The first 6 rows are patterns. Each new row is the sum of 2 different patterns, raised or lowered, with some noise. Before adding, each is slid sideways (what falls off one end comes back at the other) and multiplied by a number that may be negative. Names go in the order of the patterns.
In the rows, 128 means zero.
Known rows, each followed by the names of its patterns:
[105 122 137 153 124 165 114 165 156  96 122 101 124 106 155 131 129 159
 128 157 105 116 142 128  95 144 119 149 116 140  96 142  91 103 161 151
 154 119  90 138 129] -> (3)
[164 153 105 126 142 132 136 112 123 157  91 106 156  96 114 142 157 139
 113 106 106 152 127  97 143 152 117 148 161 131  99 118  92  98 152  97
 134 164 119 110 120] -> (4)
[153 155 127 102 140  93 159 128 130 115 116  94 111  91 160 119 102 130
 137 127 119 144 141 112 100 106 103 115 110 143 167 110 119 156 108 109
 117 110 119 101 143] -> (2)
[138 149 153 131 148 119 138 127 158  98 156 165 114 165  95 150  94 118
  89 111 166 128  95 124 156 125 159 131 130  99 150 157 107 135 130 124
 166 123 110 142 165] -> (0)
[126 161 145  97 133 113  92 133 104 137 126  95 134 144  93  92 156  93
 138 104 133  95 149 126 111 118 127 145 121 114 157 111  92 126 122 150
 129 131  97 163 159] -> (1)
[119 161 103 147 155 109  99 131 103 161 110  96  90 120  98 115 113 129
  90 123 151  99 135 114 137 144  98 112 143 155 140 111 149  91 162 145
  89 129 125 105 140] -> (5)

New rows. What belongs after each?
[133  54 142 142  95 116  96  98 119  61 133 127 124 135 115 139  78 167
 149  69  96  98  77 121  98 164 131 122 139 128  76 106  87 135  98  69
  98 134 117 107  84] -> (2) (5)
[153 193 173 161 156 188 182 191 166 184 149 198 192 149 173 185 153 171
 170 195 169 188 194 152 170 190 159 208 170 145 154 166 145 167 158 180
 150 161 192 163 167] -> (1) (5)
[ 98 177 151 133 133  79 125 137 146 106 129 122 122 144 133 101 112 140
  99 134 124 111 122 146  94 108  92  91 129 140 127 125  91 134 103 133
 101 103 156  94 176] -> (3) (0)
[ 81 124 157 109 117 118 118 133 106 129 125 131 145 113 138 104 130 140
 110 120 107 106 124 108 145 102 141 138 114  94 143  97 130 123  88 118
 110 123 121 133 133] -> (0) (5)
[127 177 180 155 164 172 181 179 146 163 195 192 178 177 182 127 201 187
 157 175 176 140 204 185 201 175 199 180 163 144 156 159 187 167 150 127
 171 161 147 143 191] -> (1) (5)
[ 98  77  57 102  65  71  75  65  87  73  85  53  92  71  43  57  59  47
  66  67  99 100  92 107  50  94  86  44  68 107  99  30  77  80  88  57
  90  52  84  87  58] -> (4) (1)
[ 91 157 119 134 127 107 170 144 126  90 147 132  91 180  80 145 157 161
 147 183 137 118 109 183 124  95 155 140 131 158 129 138 145 186 138 163
 151 126 140 185 134] -> (0) (5)
[128 145  99  99 143 140  94 130 102 142  91 126 107 100 118 122 124 103
 111 114  82 135 139 101 122 105 107 119 148  87  76 108  71  87 144  95
 126 153 103 121 101] -> (4) (1)
[105 108 138 106  92 140  90 127 143 136 103 103 158 136 110 125 110 131
 141 108  98 136  90  98 139  95 123 127 144 113 135  95  90 148 103 124
 122 159 125 158 154] -> (4) (0)
[120  98 159  97 122 181 138 146 136 172 134 123 138 125 140 123 146 143
 147 117 148 143 127 117 154 148 166 119 150 143 131 122 103 153 179 125
 148 173 143 116 118] -> (3) (4)
[171 178 152 146 140 173 178 159 148 160 170 167 144 154 154 155 161 180
 173 175 180 140 177 156 155 148 178 178 135 159 154 168 137 151 139 158
 175 144 161 167 156] -> (4) (0)
[137 140 159 146 161 134 131 111 136 122 142 123 140 121 158 182 131 162
 143 147 141 130 137 145 183 169 138 177 116 196 156  98 132 147 141 154
 159 162 126 164 182] -> (2) (5)
[147 119 144 137 136 118 110 119 117 126 102 154 132 117 115 164 106 122
 117 149 115 165 102 163 161 115 110 116 139 165 118 141 149 123 131 102
 134  92 133 107 110] -> (3) (5)
[ 84 102 141 122  91 108 149 106 120 116 115 106 132 137  87 136 131 112
 156 123  91 127 135 108 132 124 123 128  96 126 121 122  81 148 126 111
 130  98 117 104 109] -> (0) (1)
[190 168 145 209 188 216 159 196 171 189 136 167 205 188 207 193 154 215
 203 146 198 190 188 186 231 176 201 197 168 179 151 178 157 219 189 169
 236 196 197 180 180] -> (3) (4)
[139 143 160 135 155 188 134 145 176 158 150 145 140 142 153 162 157 175
 165 141 171 151 172 146 154 135 140 149 137 139 185 149 137 154 175 165
 143 163 167 149 146] -> (4) (2)
[123 110  92 120 133  84 161 153 125 143 159 140 119  92 113 120 171 106
 184 119 104 111 121 144 181 136 158 117 139 143 108 122 101 141  86  96
 163 154 167 151 154] -> (3) (2)
[116 104 131 138 142 129 136 138 135 119 131 120 147 106 105 143 125 145
 128 154 136 123 129 129 126 108 142 131 122 124 161 137 152 122 128 132
 136 140 155 150 111] -> (3) (2)
[128 134  92 108 119 141 145  80 119 142 133 124 114 116 144  79 113 140
  78 115 121 145 119  93 108 102 128 100  80 135 124 120 116 135 133  88
 105  95  82 139  70] -> (4) (5)
[154 138 132 151 110 175 172 120 131 198 119 166 120 166 123 191 139 174
 165 124 143 126 153 203 133 129 169 154 158 134 157 102 184 138 127 199
 167 156 158 161 108] -> (3) (1)
[115  76 149  97  84 128 114 150 108 159  74 105 143  92 119 107 130 133
  86 134 137  88 140 118 128 123 125 117 169 162  95 118 104 136 150 134
 122 123 142 105 104] -> (3) (5)
[127  78 113 104 110  91 134 105  97 126 135 101  98 104 115 110 128 103
  71 151 156 107 154 104 100 134 125  91 135 103 129 111 113 121 110 105
  77 143  79 110 113] -> (1) (5)
[138 107 107 168  95 121 127  87 126 121  90  87  86 139 116 167  86  81
 157  89 140 133 105 112  80 113  89  66 153 135  95 138  94 130 134 158
 132 129 107 113  97] -> (2) (5)
[123  77  97 100 126  71  83 105 115 118 126  81 143  75  81 142 104 128
  71 103 149  91  88 126 133 138 104 112 109 162 108 106 126 101  73 116
 120 161 110 113 139] -> (4) (5)
[143 165 113 131 164 125 121 126 156 144 178 139 106 159 115 107 159 145
 150 135 121 163 135 131 152 129 140 161 139 145 170 114 171 143 148 108
 131 156 157 151 115] -> (4) (1)
[105 150 137 109 116 121 130 114 109 160  97 128 145 130 116 119 101 131
 130 108  89 127 120 113 129 145 107 105 132  92 114 131 113 139 128 112
 121 136 150 130 125] -> (4) (5)
[123 159 138 139 147 137 179 123 148 176 148 111 159 123 174 127 136 108
 137 131 140 133 136 120 145 144 132 163 134 151 142 123 131 166 145 135
 133 140 111 177 152] -> (1) (5)
[111 127 152 103 117 113 109 104 121 121 108 147 105 105 111  79 149 122
 102  85  95 102  85 111 107  93 120 110 118 124  95 126  96 119  79  78
 107 122  96 134 111] -> (2) (5)
[106 128 108 164 129 134 114 134 150 136 128 173 125 118 121 133 163 135
 136 110 170 156 130 169 161 119 150 129 112 136 102 151 136  97 149 157
 109 111 161 115 140] -> (2) (1)
[180 153 159 203 171 171 190 169 199 184 166 217 190 156 213 206 180 157
 182 184 213 208 151 187 206 165 172 189 182 152 188 217 185 201 207 158
 219 174 146 176 194] -> (4) (5)
[136 158 131 137 105 154 110 128 151 107 143 126 113 150 155 123  91  98
 129  92 155  84 120 191 117 126 167 103 125  89 141 106  85 157 172 142
 152  78 153 136 184] -> (2) (5)
[139 221 175 220 176 167 184 201 180 159 200 150 172 203 197 140 157 199
 194 182 191 129 214 222 171 175 187 143 167 173 143 197 158 192 157 186
 165 163 172 128 234] -> (0) (1)
[110 122 116 140 132 145 100 179 147 132 160 154 110 150 128 116 121 114
 152 129  98 138 150  94  93 164 111 150 119 142 110 144 113 126 128 119
 155 136 123 165 120] -> (2) (1)
[135 136 140 160 124 148 182 126 182 116 135 192 139 133 183 162 126 152
 149 150 124 181 142 144 171 131 155 149 170 158 138 163 180 144 171 131
 127 157 164 124 116] -> (1) (5)
[129 166 129 120 149 146 133 105 126 125 142 111 119 148 143 150 126 160
 131 122 147 125 130 107 142 147 137 144 141 127 150 119 130 134 141 114
 152 159 123 138 132] -> (3) (4)
[145 167 121 112 146 177 139 146 176 128 131 125 142 148 165 111 141 189
 141 167 123 166  87 129  91  99 171 122 109 129 140 136 172 118 114 126
 135 166 101 144 118] -> (0) (1)
[101  92 120 133 148 144 113  96 144 110 118 129 107 108 136 118 113 137
  98  94 171  92 117 115 151 105 153 137 113 129 115 142 116 134 122 129
 122 108 142 116 138] -> (0) (1)
[114 137  75 148  88 144 116 104  73  86 121 136  97  89 123 116  78  97
 130  80 117  64  84 123 128  97  86 117  62  90 124  79 112 108 116 128
  90 105 146  89  99] -> (3) (1)
[193 117  99 176 124 113 161 108 149 106 134 123 123 126 136 154 132 114
 135 170 147 159 164 135 144 133 183 138 105 186 115 122 126 118 180 151
 125  89 151 177 116] -> (1) (5)
[158 135 103 122 153 109 115 111 102 142 112 103 156 117 108 149 143 136
 130 102  98 166 144  83 157 140 130 138 174 116 102 124  99 100 138 101
 135 139 127 129 119] -> (4) (1)
[133  83 148 148  88 137  67 138  75  87  76 101 141 117  88 103 123 102
 124  98 120  66 134 150  83 106 110 118 157  94  91 127 147 121 123 130
 121 112  89 128  96] -> (4) (0)
[115  87 118  83 111 142 103 111 180 104  88 133 132 174  93 151 150 161
 149  89 126 177 102  90 155  80 115 139 176 123  95 125 105 146 131  78
 146 164 110 119 150] -> (4) (0)
[119 124 143 119  95  87 124 128  84 150 109 100 156 136 122 116 104 104
  79 148  87 103 150 130 105 130 117 144 124 142 132 139 131 117 113 161
 100  89 155  94 120] -> (4) (5)
[125 131 132  96 140 166 122 161 175 144 165 139 157 153 121 115 163 177
 113 184 115 155 135 167 135 161 162 170 122 135 160 146 117 150 170 131
 136 135 154 150 175] -> (2) (1)
[134 118 127 161 147 126 116 108 116 112 118 141 180  97 133 174 103 130
 101 125 103  98 123 145 173 128  87 139 109 154 145 132 117 101 108 126
  81 162 122 102 151] -> (2) (0)
[129 125  93 108 145 136 105 179 100 104 143 128 100 159  87 113 122 156
 129 105 161 132 123 150  73 144 133 179 141 145 140 167 114 170 117 116
 145 146 130 149 132] -> (3) (5)
[128 116 103  96  75  82 106 111 131 137 107  82 153 104  73 102  95  90
  94 121 150 122 121 103 111  65 140  97 131  90  85  62  94  62 132  95
  89  92 115 123  88] -> (2) (5)
[148 146 120 152 132 187 197 117 159 147 148 176 123 124 199 141 100 197
 106 148 148 196 134 131 135 130 165 125 120 167 138 148 191 174 150  98
 134 107 144 135  88] -> (4) (1)
[ 91 120 122 131  99 104 135  89 137 112 123 119  99  95 119 115 139 107
 117 100 140 127  95 126 125 101 112 103 124 100 119 139 126  97 117 120
 127 101  97  91 110] -> (2) (5)
[159 131 165 123 126 141 152 110 149 154 130 167  93 135  94 129  87 130
 147 124 118 125 156 138 149 136 115 114 139 144 120 147 130 137 147 132
 126 157 165 152 155] -> (0) (5)
[157 159 159 135 130 119 147 150 132 160 130 122 148 164 137 179 130 174
  97 138 134 127 148 137 127 125 141 145 172 154 155 133 159 141  99 153
 145 115 170 147 136] -> (2) (0)
[ 92 171 147  93 118 135 117 133 122 158 104 159 153 104 107 145 109 168
 121 100 102 118 105 116 126 120 102 137 145 115 123 123 125 138  87 108
 156 155 128 112 158] -> (0) (5)
[122 125 117 150  91 106 162 153 155 123 160  92 154 143  90 132 113 132
 148 118 155 138 134 155 109 123 128 134 145 143 129  88 114 100 130 146
 126 109 143 150 109] -> (3) (5)
[ 60  72  33  97  34  49  89  34 100  69  96  85  98  89  32  85  94  93
  60  61  34  57  73 114  49  45  99  67  66  63  41  59  91  43  27  76
  55  61  70  63  68] -> (3) (0)
[157 142 192 183 121 158 143 153 146 152 107 188 139 105 199  80 146 119
 155 112 111 155 118 129 134 135 150 190 131 160 143 161 140 108 112 113
 159 146 139 154 143] -> (4) (0)
[145 136 116 120 160 163  84 151 137 116 101 177  76 113 150 154 132  95
 111 120 114 137 132 137 148  94 139 145 155  66  85  97  68 128 126 123
 165 148 103 138 143] -> (4) (1)
[141 165 140 185 124 128 185 159 184 162 192 162 156 162 151 154 130 183
 168 149 153 204 165 187 147 166 160 177 169 199 188 130 141 127 168 182
 172 161 175 174 161] -> (3) (2)
[135 155 109  85 168 150  96 123 135 152 129 166 124 102 139 107 133 167
 109 165  79 150 111 117 155 180 140 180  78 151 176 159 128 154 148 131
 118 173 156 129 174] -> (2) (5)
[138 128 113 131  95 115 110 103  87 145  97 104 149  82 144  68 137  59
  94  77  90 131  89  75 102 105 106 147 102 105  61 115 122  99  83  83
  96 111  85 104 107] -> (0) (1)
